All rows are made from the same 9 directions, up to rounding. Whole rows:
[[  7   3  10   1  -9  -3  -6  -1   7   8   3   5   2  -4  10  -8  13   8
    0   5   6  11   7]
 [  2  -1  -2  -1   1   0   7  -3   5  -8  -6   1   2   3  -1  -5   9   2
    6  -4  -4   4  -2]
 [-11 -13  -5   0   4 -10  24 -14  -4 -13  -3  15   3  -1 -13   0  -2  10
  -12 -10  16   9 -14]
 [ 12   7  -9   1  16 -12  -2  19  -2  -5  -8  18   4  11   4   0   2  -3
    9  -6 -12 -10  -6]
 [  2   3   6   1  -4   1  -4   6   3   8   2  -7  -1   2  11  -4   2   4
    5  -3   0   5   5]
 [-12  -7  10  12 -17   0  -4   1   3   1   2   1  15  -3   3  -4   4  11
   -7   2   5   6   8]
 [  9  -9  -7  -6  16  11 -15  -7  10 -14  11   8   3  -6  19  17   5  -8
  -10   6   7  12  14]
 [  2   5  11  12   3  -7   1   6   0   2  17 -15   4   0   8   1  -4  11
   -3  -6  15   0   5]
 [-10 -11  -4   4   3   1   2  -2   1 -12   2   5  10   0   2   6  -3   2
   -8  -4   4   4   2]
 [  1  -2   0   3   2  21  -4   1  -4   6  -1 -13   0   0  -4  14  -4   2
   -1  -4   3  -3  10]
 [-16  -8   8   7 -12  -6  -5  -7   3  -6  13  -5   8  -7   5  -3  -5   2
  -12   8   8   5   4]]

Rows cut short, each followed by the rest of it:
[-17  -9  -4  -9  -1  -2 -14   5 -10  14   5   7  -9  -2   9   8 -24 -11
 -12   6] => [ 1 -1 -3]
[ -2   3   2   2   5   3   4  16  -8  15  -4 -10  -5  11   5   2 -11   6
   8 -16] => [-1 -3 -1]
[ 3  1  2 -2  6  2  1  1 -6 11  6 -3 -7 -1  2  7 -8  4 -5 -5] => [13  2  0]
[  3   1   6  -1  -4   4  16 -21  -9  10   6  -5 -11 -11 -22   3  -3  10
 -12   1] => [26  3 -6]
[-18 -10   1  14  -8  11   9  -3   0 -16  -3 -15  17   1 -14   4  -2   6
  -2  -6] => [-2 -6  4]
[-10  -7  -9 -12  -7   1   2 -17   6 -13  -7   1  -6  -5  -6  -7   2 -16
   0  11] => [-14   2  -7]
[-3  0  0  7  4 -2 -3  3 -3 -7  9 -5  6 -1 -2  6 -7 -2 -6  2] => [ 3 -8  2]
[ 0 -2 -6 -3  5  2  1 -7  0 -8  2 -1 -2 -3 -6  5 -3 -7 -3  4] => [ 0 -3 -2]
[ -6   0   7  -2  -9   5   0  -1  -3  16   1 -10  -7  -1   1  -2  -6   4
   0  -2] => [5 4 1]
[  5   9  -2  -8  -9 -21  -4 -11   2  -3   3  16  -7 -10 -10 -15   4 -14
  -4  25] => [ -8  -7 -13]
[  8   5  -9 -21  18   0  -7   4  -7  19   3  -1 -28   3  13   8 -18 -15
   3  -2] => [-1  0 -7]
[ -4 -12  -5  -7   3   0  -5  -2   7  -6  -3  18   3   0  19   1   5  -1
  -4  -2] => [ 0 17  3]
[-11  -9  -4  -8  -3  14   9  -9   2  -2 -10 -13  -7   3  -2   0  -3  -4
   5  -8] => [-6  7 -1]
[ -3   8   9   3 -14 -17  -2   7  -6  17   2   5  -3  -1  -3 -13  -5   3
  -1   7] => [ 1 -5 -8]
[  5   7   7  10   5  10   5   3  -6   6   8 -25  -2   1  -9   9  -6   8
   2  -8] => [11 -9  5]
[  9   1  -4  -2   7  -2   5  -3   5 -10  -4   9   2   1   0  -1  11   1
   3  -2] => [-1  4 -1]
[  8   8  -2 -11   9 -13  -7  10  -9  21   4  12 -17   2   9   1 -13  -6
  -1   1] => [ 3 -3 -9]
[ 16   8  -2  10  18  -5  10   4  -5 -10   6   1   5   3 -12   8   2   7
   0  -6] => [  9 -11  -3]
[  1  -1 -12 -19   0  10  -1 -19  17 -21  -9 -14 -11  -2   1  -8  12 -25
  14  11] => [-27   3  -1]
[  5  14   7   4  -8 -14  -3  -3  -4   4  12  -8  -5  -8 -14  -8  -4  -6
  -2  17] => [  1 -16  -6]
[  9  16   2   4   1 -14   4   5  -5   1   4  -8  -4   2 -13  -8  -3  -4
   7   5] => [ -6 -18 -10]
[ 16   3  -6  -3  12   1  15  -9  -2  -7  -6   9  -3   0 -15   3  10   5
   1  -5] => [ 7  0 -7]
[-17 -17  -3  -4 -12   6   1 -15   9 -15  -6   6   8  -5   2  -4   7  -3
  -6   4] => [-4 14  3]
[-12  -5   0   0   3 -12   6  -7   7 -17  13 -12   0   0  10  -6  -6  -5
  -3  -1] => [ 2  6 -3]
[  8  -4  -3  -2   6   6   8  -3 -12  14  -8  24  -2  -3 -13  12   1  13
 -10  -6] => [19  4 -4]
[ -1   0   2   2  -5  15  14  13 -13  25 -26   4  -1  11 -14   2   0  17
  11 -21] => [-1 -2 -4]
[ -8  -5 -10  -5  14   3  -5   9  -9   2   2  -2  -6   5   4  14 -21 -11
  -3  -5] => [-4 -8 -3]
[ -3  -4  -8 -14  14  -9  17  -7   1  -6  -1  -2 -15   6   6  -4  -7  -5
   3 -13] => [  2   9 -14]
[ -2   1   4   6  -1 -26  14  -9   6 -20  10   7   8  -2  -2 -15   7   6
  -5   2] => [  8   5 -10]
[ 10   7  -1  -1   6  -2 -16  15 -12  19   4  14  -4  -1   1  11 -10  -3
  -5   7] => [  3 -12   0]
[ -5  -2   0   6   1   0   7  13  -7   7 -10   4   5   9  -3   1  -5   9
   4 -14] => [-1 -3 -3]
[ -6 -11  -7  -4  10  13  -8   8  18 -20  -5 -13   8  11  33   2   8  -7
  14 -13] => [-19  14  15]
[-13  -7  -3  -1 -11   6   0  -2  -5   3 -11   6   3  -2 -12   1  -4  -3
  -3   4] => [-6 -4 -3]
[ 10  -9  -1   1   1  16  -7 -15   7  -9   2  16  11 -12  -1  13  18   6
 -13   8] => [14 13 14]
[-14  -3  -1  -2  -3 -12  -1  -3   2  -9  10  -9  -2  -1   6  -6 -11 -10
  -3   5] => [-4 -1 -5]
[ -4  -1  -3 -23  -2 -20  11 -16   2   8  -1  10 -25  -2   8 -18  -4  -9
   0   2] => [  2  16 -20]
[ 16  11   0  -4   5 -10  -7  10  -9  19  -1  21  -7  -1  -2   1  -1   0
  -1   6] => [ 3 -7 -6]
[  0   6   5   0  -9  12 -11   2  -8  19   3 -14  -8  -5  -8   7 -10  -5
  -2   9] => [  0 -11   5]
[ 6 -3 -2  3  3 13 -5 -5 -1 -2  2  4  5 -6 -7 13  4  1 -7  5] => [ 7 -1  8]
[  2   4   8  11 -18   0 -14   9  -2  10  -4  15  14  -5  -7  -3   9   7
  -3  13] => [-3 -7  7]
[-12  -1   6   1 -29  27   7  -9 -11  23 -21 -14  -4  -5 -34  -1  -1   5
   3   3] => [-5 -9  0]
[ -2  -5  -6  -9   8   6   9 -10  -1  -3  -1  -4 -10   0  -2   5  -4  -3
  -1  -6] => [ 4  6 -4]
[  1 -10  -7   6  15  10  10  -5  -9  -8   1  10   8  -1 -15  21  -4   9
 -13  -9] => [18 -2  1]
[ -5  -6   1   3   1  12  -7   9   4   1  -2  -8   6   6  16   6   0   3
   4 -10] => [-3  7 12]
[  7  14   5   1 -17   4 -10  18  -9  30 -18   5  -4   4 -11  -8   2   1
  14   5] => [-17 -15  -1]
[  9   3   1  -2  11  -1   2  13   0   8  -3   2  -3   9  15   1   1   7
   8 -15] => [2 7 2]
[  4   2  -3   3   0 -11   1  -3   4 -15  -1  12   8  -2  -7  -5   8  -3
  -1   8] => [-5 -5 -4]
[  4   6  10  11 -13  28   0   4  -8  19 -10 -19   3   0 -20   8   3  12
   6  -4] => [  2 -10  12]
[ 2 -5 -8 -4 12  0  6 -4 -1 -8 -2 10 -1  1 -1  6  0 -1 -3 -4] => [ 3  3 -4]
[ 6 -7  1  0  8  8 -2 -3  3  0  3  9  4 -2 11 10  7  9 -7 -6] => [14 14  9]
[ -8  -6  -4  -4  -8   3   1   5  -2   6 -17  13   2   4  -2  -4   2   0
   4  -3] => [-11   2  -4]
[ -5 -11  -6 -13   3  14  16 -24   2  -6  -6  -6 -11  -4  -7   4   2  -1
  -3  -7] => [ 8 14 -4]
[ -6  -2   5   5  -8   6 -17  17  -2  15  -1   1   6   2  14   4  -5   2
   0   0] => [-4  0 11]
[  9  10   4   9   8  -1   2   7   0  -4   9 -15   3   3  -2   2   0   3
   5  -4] => [ 2 -9  3]
[ -3  -5   3   6  -3  -2   0  -9   2  -7   9   5   8  -7  -2   2   3   5
 -12   5] => [12  4  3]
